There are 9 hidden switches. A switch that is on adds its own fixed numbers to the row, and there is some noise. The rows also spread widely along 14 directions, which tell nothing about the answers.
Known rows, each followed by its switches (1 for on, 0 for off):
[ 13  -4  -3  -4 -21   0 -15 -10  -8 -15  -4  -2  -5  -2  -1  -7  26 -16
   4  -5 -16   7  -2 -21   9  -2 -19  10 -22  -5  -1  19 -15 -41 -25  13] -> 0 1 0 0 1 0 1 0 0
[-16   7   5  -1  -5  14  24 -17  15   4   5  13  21  -2  -6  -8   7  16
 -12 -16  14  -1   0  11 -13  14 -19  13   3   4  17  -3  -1   1  19  12] -> 0 0 0 1 0 0 1 1 1
[ -7 -14   6  11  -4   5  14 -41   3  -1  18  20   2  -9  -2  -8  -6  -6
  18 -22  13  -8   0  25  -2  16 -16  18   7  11   9   5   1  24  10  -2] -> 0 0 0 0 1 0 0 1 0
[ 24  14  30   0 -34 -14  14  -1 -21  13 -10   5   0  -2  -8 -12 -21 -37
   9 -11   2  -8 -18  12 -15  -2  -4  30  -3  21   4  -8  -1  -2  20  33] -> 0 0 0 1 1 0 0 1 0
[ 14   6  14  -4 -10  11  32 -25  -5  10 -13   9   3   1  -1  -6   9 -13
  -3 -13  11  11 -11   8  18 -15   5  37   4 -17 -27   0   9 -14   4  18] -> 1 0 1 0 1 1 0 0 0
[  0  -9   6  -5 -10  -4  26 -11   4  20  20   8   1  -7   0   5 -14 -13
  -2   0  -7  -7 -13  13   2  15   3   5   3   1   4  -7  -8  -3   8   7] -> 0 0 0 1 0 0 1 1 0
[ 40   2  15   9 -12  22 -16 -14   6 -11  -3 -23 -36  17   1   0  -4  -8
   3 -24  -6 -12 -13  -6   7  18   2  18 -38  -7 -20  22 -17  -6   9  22] -> 1 1 0 0 1 0 0 1 0
[  0 -17  22  -3 -21   7   3 -38 -22  -2  37  20  -3 -16  12   1  -8 -23
  25  -9   2 -22 -15  19  12  12  -9  37  -2   4   4  -9  17  20  15   4] -> 1 0 0 1 1 1 1 1 0
[ 40  -1  18 -23 -11  11  35   5  11  -6  -9  14 -20  -5  13 -16  -4  14
 -12   7 -18  11   0  -5   7  -4  -3 -16  -8 -13 -13   1 -22 -28  19  18] -> 0 0 0 1 0 0 0 1 0
[  4  -2   5  -3 -11 -12  -3   8  23  13 -14  -9  26 -11 -21 -24   8 -16
 -21 -15   1  15   0  -4   3 -24   8   3   5 -14 -10  -2 -12 -30 -18  11] -> 1 0 0 1 1 0 0 1 0
[ 10 -15   4  -2 -12 -21 -10  -5   5   4   6   8   6 -17 -12 -23  -7 -31
  17 -10  -6   2   1  14  -7  -4  -9  -4   5  17  21   6 -18  -9  -7   6] -> 0 1 0 0 1 0 1 1 0
[-31   0   0 -11 -33   1  23 -11  -5  35   4  23  15 -10  -4  16   9   9
 -36   6 -10 -12 -11 -24 -23  30   2  11   4   9  32 -11  15 -18  12  11] -> 0 1 0 0 1 0 0 0 0
[ 35   2   1  13 -20   0  -8   0  -2   0   2  14 -23  -8   7 -15   7 -17
 -11   0   0 -10   5 -12  -1   4  -9 -25  -7  17  -4 -10 -22   4 -16  -5] -> 1 0 0 1 1 0 0 1 0
[ 28   6  19  13 -16  42   0 -16   7 -27  21  23 -20  -5  20 -13  22  12
  -5   0  16 -25   8 -13  20  11 -14  -2 -28  -3 -28 -17  -7  22  13   2] -> 0 1 0 1 1 0 0 0 1
[ 21  -4 -25   2   4   6  48 -22  17  15   5  -1 -50   9  17  27   8   5
 -26  -5  -7  -4 -16   2   1  31 -25 -14  -1   5  -9  14 -47  -7 -14  -9] -> 0 0 0 1 1 1 1 0 1
[ 21  12  14   9 -20  16   2   1   5   6 -12  16  -3  -3  -1 -18  10   3
 -22  -3  13  -5   4 -15  -8   5   5  -3  -9  10  -5  -9  -3   4  14  12] -> 0 0 1 0 1 0 0 0 0
[ -6  -6   2   0 -12   9 -12   1  22  11   3  -4   5  -4 -12 -10   2   7
 -14 -26   2 -13  -3   9 -19  13  -9   9   2  12  15  -3  -9  12  16   0] -> 1 0 0 0 0 0 0 0 0
[  2  18  14  -1  -2  15  31 -16  -5  -1  16 -10   1   7   0   5   0 -12
  14 -10   7 -19 -24  34  -1  17  -6  29  -6  -8  -3   1   0  11  28  26] -> 0 0 0 1 1 0 0 0 0
[  7  27  -2   5  20  19  30  14  39   5  -9 -14  12   4 -14 -20  17  12
 -28  -9  17  -3  -1  20  -7   6  -2 -22  -6 -14  -7  -5 -27  -1  14  18] -> 0 0 0 1 1 0 0 1 0
[ -1  -7  23  16 -36  11 -10 -19 -10  16  14  31   5 -11   1   2 -11  12
 -16  11   9  -8  11 -36   9  29  26  -7 -14   7   1  -5  25   0   6   3] -> 1 0 0 0 0 0 0 0 0
[ 17   2  13  -1 -27  23   5  -8  -6  -3   4  17 -19  -3  15  -5  15   4
 -15  -6   2 -20  -3 -14  12   5 -22  14  -9  -2 -22 -12  -4   3   1  -4] -> 1 0 0 0 0 0 0 1 0
[ 18  15  14 -14 -19   7  31 -12 -15   9 -11  33  -2 -12  13 -20  -8   9
  -2  12  11  10   1  -2  -1  -2   5 -15  35   4  15   6  15  -4  18   6] -> 1 0 1 0 0 0 0 1 1
[ -9  -9  20 -12 -11   0  25 -10  26   7  -1  14  17 -13 -11 -16 -20  18
  -2 -16   8  11   3  17  -9   4  -3  13  17   2  10  11  -4  -5  32  11] -> 0 0 0 0 0 0 0 0 1
[ 49   3  29  19 -14 -26   1  -7 -10  25 -10  -1  -7   2 -19 -21 -51 -53
  31  -8   7  16  -3  17   4  -3  36   2 -10  23  -6   8  -7  -4   2  33] -> 0 0 0 0 0 0 1 1 0
[ 24   1  11  -1  -3  15  34  -6   4  13   3  18  -1   1   1  -5  15 -19
 -10   2   2  -4  -5  13  18  -7  -3  14 -22  -6 -26 -32 -13   0   3  15] -> 0 0 1 0 0 1 0 1 0
[ -6   1  32   2 -20 -15 -30   6   1   5  17 -23  19 -13 -21 -23 -31 -30
  31 -11  12 -16 -17  27  -2   6  17  19  12   4  17  24   5   9  28  21] -> 0 1 1 0 1 0 0 1 0
[-25  11  -6  17   3  10  10  -7  22  21  12  -4  20  -4 -12  -5   5   9
 -23 -14  26 -13  -4  10  -5  21  -2  -7  14  -2   6  -1  -5  14   0  -5] -> 0 0 0 1 0 0 1 1 0
[ -8  15   5  22 -28 -14   3  -5  -8  34 -10   7   7  -4 -15  -4 -15 -15
 -10 -13  27  -7  -7   4 -16  14  -2   8  29  28  13   6   3  13   0  -3] -> 1 0 1 0 0 0 0 0 0

New rows, each followed by its switches (1 for on, 0 for off):
[  1  -3   1  -7 -23   5  -4  -9  -2   9  -4   7  -1 -11   5 -15  13 -11
  -7 -17   6  -5 -10  -6   5 -12 -16  19  23   0  -4   4   0  -7 -11  -8] -> 0 1 1 0 0 0 1 1 0
[-28   2   3  -7 -23  -1  25 -22 -12  19  17   5  13 -10   4  12   0  -6
  -3  -1   5  -5 -22   2  13   9  -3  29  30 -14   1  13  15 -17  -1   0] -> 0 1 1 1 0 0 1 0 0
[ -9 -11  14  10 -17  11 -11 -31  -5  -7  22   9  20 -12  -2  -8   3   3
  10   1  12   8   3 -13  29   3  18   9   4 -21 -13  16  21 -10  -9   1] -> 0 0 1 1 0 0 0 0 0
[ -3  -5   0  19   8   3  29 -32  13   9  10   9   8  -5  -7  -8  13 -26
   5 -20  28   1  -4  26  29 -10 -16  29   6 -10 -33  -2 -13   6 -17  -3] -> 0 1 1 0 1 1 1 1 0
[-12   3   1  19 -12   9   0 -34 -13  16  10  14  27   2 -12  -1  13 -21
   3  -4  15   2   1  -6  12   5  11  16  -9   2  -1 -12  20   0 -26  12] -> 0 0 0 0 0 0 0 1 1
[  6  27  -3  15  -1  18  22 -32 -14   6 -12   9   5  20  -9   3  10   4
   0 -11  14   7   0   4 -13  27  -7   7 -13  10  20  10   9  -4   2  27] -> 1 0 0 0 0 0 0 1 1
[ -6   1  15   6 -11  16   5 -14   0   3  24   2  19   3  -7   1   4  -5
   1   4   5  -9  -7   5   8  17   9  14 -21  -6   2 -10   7   1  12  21] -> 0 0 1 1 0 0 0 1 1
[ 19  34   3   1 -28   8  29   0 -21  14 -20  -3 -15  13   4  12  19 -11
 -28   1  -3  -9 -20 -18  -7  11 -13  16 -11   0 -10  -4  -6 -26  -5  24] -> 1 0 0 1 1 0 0 0 0
[  8  -5   7   3  -8  -2  21 -18   6  12  22  18 -13 -12   8  -4 -28   3
  10   1  10  -7  -3  17  -7  25   2 -19  23  18  19   9  -7  20  19  -5] -> 0 0 0 1 0 0 1 0 1
[-16  -3   6  -4 -26 -23  26   3  -4   8  12  25  18 -15  -9  -1  -4   0
  -7   9  -5   1   3   7 -13  19 -36   1   4  18  30  -1 -18 -22  12   6] -> 1 0 1 1 0 0 1 1 0
[  4 -12   4  -8   3  -3  14 -22  13   8   8  -2  -3  -3  -7  -5 -21   6
  13  -7  -7  11  -7  21 -16  25  17  -9  10   3  33  29  -5  -2  29  15] -> 0 0 1 0 1 0 0 0 0
[  0  20  16   8 -10  12   9 -20  -2  21 -11   5  12   6 -12 -11  -9  -2
  -7 -19  19  -5  -9   4 -25  24  13  18  -3  13  24   3  18   9  29  29] -> 0 0 0 0 1 0 1 1 0
[ -8  -2  16   6 -13  15  -6  -8  18  15  18 -23   9   0  -8   0   0 -19
  -7 -28  11 -29 -25  17   5   3  10  41  -3 -11 -23 -12   2  21  13   8] -> 0 0 0 1 1 0 0 0 0
[ -6   4  15   9   0  -9 -30   8   7 -19  29 -28  14  -9 -18 -16 -12 -10
  28  10   4  -8   2  17  16  25   3 -21 -17 -13  18  39 -16 -12   7  16] -> 1 0 0 0 1 0 1 1 0
[-13   1  11  24 -17   4 -23 -25   7  12  11   1  17  -3 -17 -11 -16  -8
   5 -30  28  -9  -2   4 -13  20   1  16   5  22  20   8  10  20   6   8] -> 0 1 0 1 0 0 1 1 1
[  8   2 -21   6  11   0  19 -27  -1  -5   1  -8  -1   6  -3  -4  17  -7
  11  -5   0  24  -3  10  17   0  -8 -14  13 -17  -2  31 -17 -24 -33   1] -> 0 0 1 1 0 0 0 1 0
[ 21  -4   5   1  -2  16  -5 -19  17  11  -9  -2 -14   3  -2 -17 -12   9
  -5 -28   5   4  -2   1 -13  12  13  -3   5   6  10  15  -1   7  14   7] -> 0 0 0 0 0 0 1 1 0
[ 25 -31  30 -16 -29 -11 -18 -15   2 -10  -1  17  -5 -18  -5 -19 -26   6
  14  -4 -18  24  12 -17   8   0   6   1 -11   2  14  26  -3 -33  10  17] -> 1 0 0 0 0 1 0 1 1
[  1   2   1  -3 -13  -8  13  -5  -3  19  -2  -4  -1  -1  -9   3   3 -17
 -10  -5  -3  -4 -15  10  -7  12  -7  13  -1   6  13   4 -12 -11   3  14] -> 1 0 1 0 1 1 0 1 0
[ 44  35  24  -5  -7  41  28   6   3 -20  -7  13 -30   3  26 -28  13  17
 -11  -5  20 -25  -8  10  -7   6 -24  -2  -5   1 -13 -10 -13  24  49  15] -> 0 0 1 1 1 0 1 1 0
[  3  13  21  16 -15  11  22 -38 -18   4  10  28   1  -7   6  -9 -10  -9
  16  -6  31  -8  -2  10   9  17   3  17  12   8  -4   6  22  20  16   7] -> 0 0 0 0 1 0 1 0 0
[  2 -46  -7  -1  -8  -2  -6 -33  21   6  25  -1 -27  -4   3  12 -21  16
   1 -13 -21   4  -3  -3   0  35   5  -9   0   2  14  32 -19  -2   1 -15] -> 0 0 1 0 0 0 0 1 0
[ 44   6  12   0 -25  10   7 -15 -15   6  -9  10 -28  -3  17 -17   0 -26
  -1 -12   5  -9 -16  -2   2 -14   2  12  13   9 -17  -9  -1  13   1   3] -> 0 0 1 1 1 0 0 1 0
[  4  18  14 -20 -22   3  38   1  -6  12 -12  17   2 -13  10 -15   9  -5
 -15   3   4  -6 -13   1   2 -10 -16  13  24  -7  -5  -5   0 -15  11   8] -> 0 0 0 0 1 0 1 1 0
[ -3   4   9 -16 -23   7  29   9  10  20  -3   7 -12  -7   6  11   4  25
 -42  15 -12  -2  -7 -33   9  25  -6  -8 -13 -15  -4  11 -17 -43   7  13] -> 0 1 0 0 0 1 1 1 0
[ 18   5  11  -3 -11  15  15 -14  10   5  -2   4 -17   1   6   3  -3  22
 -24   4  -2   5  -3 -25  -1  29   9 -14 -19  -6   7  19  -9 -21  13  21] -> 0 0 0 1 1 1 1 1 1
[ -4  -6  17  18 -17  28   2 -36  -2   4  18  28   1   0   4   2   7   7
  -3 -15  25 -14   1  -3   4  24  -8  32 -17  15  -3 -12  14  27  17   4] -> 0 0 1 0 0 1 1 0 1
[ -5   3  20   6 -45 -13  17  -5 -17  19  11  27   9  -9  -5   8  -7 -19
 -11   6   0 -18  -8  -7 -18  21 -16  21 -12  32  17 -24  -2   1  15  18] -> 0 0 0 1 1 0 0 0 1
[ -6   4 -17  11   6   1  12 -33   2  -2   4  10  13  -1  -6 -11  17  -3
   4 -16  17  11   3  15 -11   8 -20  -2  17  10  26  13  -4   2 -12  -2] -> 1 0 1 1 1 0 1 1 1
[  9  -1   6  21  -6   8 -33 -21   0   4  10 -12  19   4 -15 -19   5 -35
  17 -25  20  -1  -7  10   7 -10  12  22  -5   6  -3  -4   8  14 -17  11] -> 0 0 1 1 0 0 1 1 1
[ 10  25  -1  12 -11  13  15 -12 -11 -14 -16  10   1   6  -2 -11  28   1
   0  -8  14   7   6  -4   6   2 -32   6  -8   0 -10  13 -11 -17 -15  12] -> 0 0 0 0 0 0 0 0 0
[-12 -49   3 -27 -35 -17   4 -15  -1  27  29   9  -4 -18   5  21 -14  -8
 -11  14 -44   0 -17 -20   9  16  16  10   2  -9  12   3  -2 -32  -6  -5] -> 0 0 1 0 0 0 0 1 0
[ 19 -16  16  20  -4  28 -13 -26  20  -2  28  13  -3  -3   3 -16  -4 -11
   6 -29  21 -22   2  17  11   3   2  19 -15   9 -21 -28   0  45  11  -5] -> 1 0 0 1 0 0 1 1 1
[ 41  22   7  35   5   5  13 -38 -30 -16  12  14 -13  12  -2 -11  -5 -41
  46  -8  20  -3   2  30   6  19 -12   0 -26  21   5   6  -5  16  -3  27] -> 1 1 0 1 1 0 1 1 0
[ 30 -18   9 -13  -8  19  16 -24  12  13  -5  25 -14 -11  16 -24  -3  -2
  -6 -20   3   6  -3   2   7 -20  11  10  23  -3 -17 -11   5  11   9  -9] -> 0 0 1 0 0 0 1 1 0
[  8  -6  33 -20 -38   7  -3  -8  -7   7  -6  17  14 -11  -1 -19  -9  -8
   0 -20  -1  -6 -10  -1  -6 -15  -1  45   7   6   3 -15  21  -2  25  17] -> 1 0 0 0 0 0 0 1 1
[ 25 -11   6 -23 -17  -3   9 -16  -6 -11  -5  19 -11 -15   9 -18   7  -7
   6  -9 -14   9  -2   3  -5 -13 -23   3  10   7  17   6 -12 -17   0   7] -> 1 0 0 1 1 1 0 1 1
[ 14  29  25  -5 -25  -8   7  27  -4   6 -24   3   9  -6 -17 -23   3 -14
 -11  -2   6  -7  -5   2 -19   2 -22   6 -14  17  17  -1 -19 -22  21  39] -> 0 1 0 0 1 1 0 1 0
[-13 -30   9  13 -10   2 -17 -30  19 -15  27  11  12 -17  -8 -11 -10  15
  13 -15   8   8  15  -2  17  13  -2  -2   2  -6  -1  24  -3  -1  -4 -10] -> 0 0 0 1 0 0 0 0 0
[  1   4   5 -11 -10  13  45 -19  -3  20  12  15 -16  -4  12  12   8 -14
  -7 -10   1 -24 -24  22  -4  15 -21  33   2   6  -2 -17  -6  11  21   9] -> 0 1 0 0 1 1 1 0 0
[ 10   6  -7  12  -7   8  13  -2  15  -1   4  14  -5   1   1  -6  15  13
 -22   0   8  -1  10  -5  -6  18 -28 -19 -10  12   7  -3 -27  -4  -2  -3] -> 1 0 1 1 0 0 1 1 1
[ 24  19   5   6  -2   9   6  -6  11  -7 -17  -3  -5  -1  -3 -27   6  -1
  -3 -24  19   5   0   9  -6  -8 -11   0  11   0  -6  14 -11  -1   5   8] -> 1 0 0 1 1 0 1 0 0
[ 21  26  -3 -11 -17   5  27  13   4  23 -19  -3 -25   2  12 -11   1  -6
 -23 -15  11 -15 -24  12 -25  -2 -24   0  38  20   9  -4 -22  12  13  -2] -> 0 0 1 1 0 0 1 1 1
[ -9 -11   0  10 -21  18  -5 -20   7   2  11  27   6  -8   4  -4  21  18
 -27 -13   8  -8   9 -21  -5  17 -21   7  -7   8   6 -13   1   4  -1 -12] -> 1 0 1 1 0 0 1 1 0
[ 18  -1  -7 -21  -7  13  14  -1  18   2 -21  -3 -10  -1   4 -14  28   3
 -25 -25  -8   9  -9  -4  -3 -24 -26  11   9  -8 -10  -3 -25 -22 -14   4] -> 0 0 0 1 0 1 0 1 1
[ 19  10  18 -17  -9   7  16   4 -15  -5   9   1   4  -1   1 -15   0 -17
  22  11  -9  -7 -12  24   3   2  -2   6  -6  -4  10  -2  -3  -5  25  26] -> 0 0 1 0 0 0 0 1 0
[  4 -12  11   5 -24  -8  -2 -20   1  13   0  13  -9  -8  -5  -9 -24  -1
   4 -23   3  -2  -3   3 -17  17  -9   8  15  23  20  16  -4   9  11  -1] -> 0 0 0 0 0 0 0 1 0
[ 30  -5  27  14 -25  11   1 -35 -20  -6   4  33  -1  -7   8 -22  -9 -15
  17  -7  16   9   6 -11  21  -9   8  19  -6   3 -20  -3  18   2   0   9] -> 0 0 1 1 0 0 1 1 0
